There are 3 ways to turn a row about zero (a turn may also mirror it). The second row of each pair is the first, turned, with some noise. The first 27 pairs use one turn. New pairs use 3 turns, one after the other, and a turn may come again.
Known pairs, each followed by its turns in order:
[  2   5   3  21  -3   6  10 -23]
[ 20 -16   1 -16   6   3 -12   8] : (1)

[ -2  -3 -15   1 -31  11  11  13]
[ -9  20  -9 -27   1 -17  -2   6] : (2)

[-14  27 -10   3  -5  -3   8  13]
[  4  19 -12  -7 -15  10   7  19] : (0)

[  2  18 -13  -3  -8  -3   9   9]
[  1  14  -5 -11  -2  -2   3  19] : (0)

[  9 -15  -3   2  14  34   9  -7]
[  6 -14  11 -21 -18   4   0 -26] : (1)

[-12  15  -4 -18   1   0  25  18]
[  5   1 -31  17  -5   2  10 -13] : (1)

[-13   8  -7   6   2 -17 -24  -1]
[ 18 -24  -9  -3   4  -5 -12  -5] : (2)

[  9 -16  13   7   3 -12   2   5]
[-3 -7 22  2  5 -6 11 -5] : (2)

[ -5  17  26  -3  -6   0  -9 -14]
[  2 -20 -24  12   3   4  12   4] : (0)

[ 14 -23   5  -9  -1  -2  31  -5]
[-9 22 13  2  6  3 32 -5] : (2)

[  6 -14  29   0  -5   9  11  -2]
[-10 -10 -10 -19 -22   3  -3  11] : (1)

[-29  -8  -2  16   9  -6 -11 -21]
[ -4 -31 -24  10   7  -5   8  -4] : (2)

[ -3   0  25   2   0 -23  -9   0]
[-14 -19 -10  15 -19  -5  -2  -1] : (0)

[ -6  16   3  14  29  12 -28   3]
[  0 -22  -2  26  -3   3 -31   7] : (2)

[ -3  20  -6  34   5 -14  30   7]
[ 17 -21 -26  -8  32  -6  15   5] : (1)

[-11   4  12  15  24  22 -14   5]
[ 26  -6   9  12 -11  14  17 -14] : (0)

[ -1   1  13   5 -20  21  11  15]
[-28  10   6 -16  -7  -2  -6   9] : (2)

[-16  12   6   3   1  17 -20  15]
[-2  9  8  5  0 29 18  1] : (1)

[  2  -6  -5  -5 -11 -18   0  -3]
[ -7   5  -4   8   7 -12 -13   6] : (1)

[ -2   2  -5  -4 -13   0   7 -32]
[  6  -1 -20  -3 -16   2  25   4] : (2)

[ 20 -20 -24  -2  12   8  -4  -5]
[  4   5  24 -16  15 -17  -3 -16] : (0)

[-16  19  13   3  -9   7 -31  -2]
[ 5 15 14  8  2 30  5 22] : (1)

[  9  13 -10  18   1   8  -3  -1]
[ 13  -5   4 -20  -3   4  10   5] : (0)

[-6 -7  5  0 22 15 -6 -7]
[ 10   0   9  10   4   5  13 -19] : (0)

[ 14   3   3  -7 -10  12 -11 -15]
[  3   5  -2   3 -29  -3   2   0] : (2)

[-14  -7  -3   6 -18   4   7 -21]
[  4 -14  -1   0   3  12 -26   3] : (1)

[11  4 25 -6  4 14 -5  3]
[ 13 -17   3  20   6  -6   9   8] : (0)

New pairs, each followed by its turns in order:
[ 19  -3  21 -10  -5   1   3   8]
[ 21  10   0  -6   4  -5 -15  14] : (2) (1) (0)

[ 5  1  0 -4 -2 19 -5 -4]
[ 7 12 -6 -3 -3 -9 -9 -6] : (2) (0) (2)

[-30 -12  -9  28  -6  -3   9  12]
[-16 -25   3  -7 -19   5 -27  13] : (1) (1) (1)

[ -8  -1 -19  -4  14  -8 -13  -1]
[-24   0   9   1  12  -5   6  -5] : (1) (2) (2)

[ 14 -14   3  18   2  18 -16  13]
[-11  -4  11  20  15  -9 -14 -19] : (2) (2) (0)

[ 6 -6 16  6 -5 10 20  4]
[-18  13 -10  -7   4   6  10  -9] : (0) (1) (2)

[-18  28   9 -14 -12  -2 -10  -2]
[  5   8 -19  19   3 -23  10  16] : (0) (0) (0)

[ 25   1  16 -13  -4   8  13   2]
[-18 -15   5 -22 -14  -3   7   4] : (0) (0) (2)

[-31   5   0  10  -1   4   6   9]
[-11   0  10  17 -22  14   0   0] : (1) (0) (2)

[-12  -9  -7  -6  23   8   1   4]
[ 9 20 17  0 -4 -6 -8 -4] : (0) (1) (2)

[ -7 -14  11  -5  10 -16  15 -11]
[ -6 -17  10  20   0   9  12   3] : (1) (1) (1)

[ 16 -20  -5   6 -26   7   1   2]
[ 25   1 -14   4   0  -6  11  21] : (1) (0) (2)

[ 23 -18   9  -5  10 -10  -6   1]
[-14   3   4  11   4   1  27 -10] : (0) (2) (2)

[ 7  3 12  4  7  5 -4 18]
[-23   2   5  -2  -3   7   2   4] : (0) (0) (1)

[  9 -16  -6   6   6  -2 -12   0]
[-6  6 -1 -4 -8 -4 19  2] : (0) (2) (2)

[ -4  -4 -10  23  19   7   2 -13]
[  5   9 -11  -7  11  26  -2  14] : (0) (2) (0)

[ 2  4 -6  2 -2 -3  6 12]
[ 0  6 -8 -2  4  4 -7  9] : (0) (1) (2)

[-22   5  -8   4  -3  -8 -18 -25]
[ -1 -20  -4  18 -19  12 -17 -10] : (1) (2) (0)

[  7  -4  19  -6  13  -9 -12  11]
[ -3  -8  18  -1   8   7  -7 -19] : (2) (0) (0)

[-25  -3 -28 -16 -12 -21  -4   9]
[  6   6  -2 -10   9 -21  -7  40] : (2) (1) (1)

[ -9 -25  -6   1  18   9  -1  15]
[  9 -13  -9  -1  -7  10 -28  -7] : (2) (0) (1)

[ -1  22  -3   4  15 -14 -17 -15]
[ -4 -20   0  21  -2 -22  -1 -10] : (2) (0) (0)

[  7  10  -2  -2  -6  -2   2 -10]
[-7  8  0  2  0 -3 14  1] : (2) (0) (1)

[ -4   3   5  -6  12  23   5 -10]
[  6  -6  14 -11 -15   1   8 -13] : (2) (1) (1)

[  5   4 -10  18  -1   5  11   0]
[  1  -8   7  16  -3   7 -11  -9] : (2) (2) (2)

[ 15  -1   8  12  -1   0 -11  -5]
[-6  0  0 17  2  9  6 -9] : (2) (1) (1)

[ -1 -17 -11   9   2  -4  18 -22]
[ -5  10   8  16  20  17 -14   8] : (2) (2) (2)

[  7 -20   3   5  -4  22   2 -35]
[-21 -27  -4  11  11   3 -26   6] : (0) (1) (0)

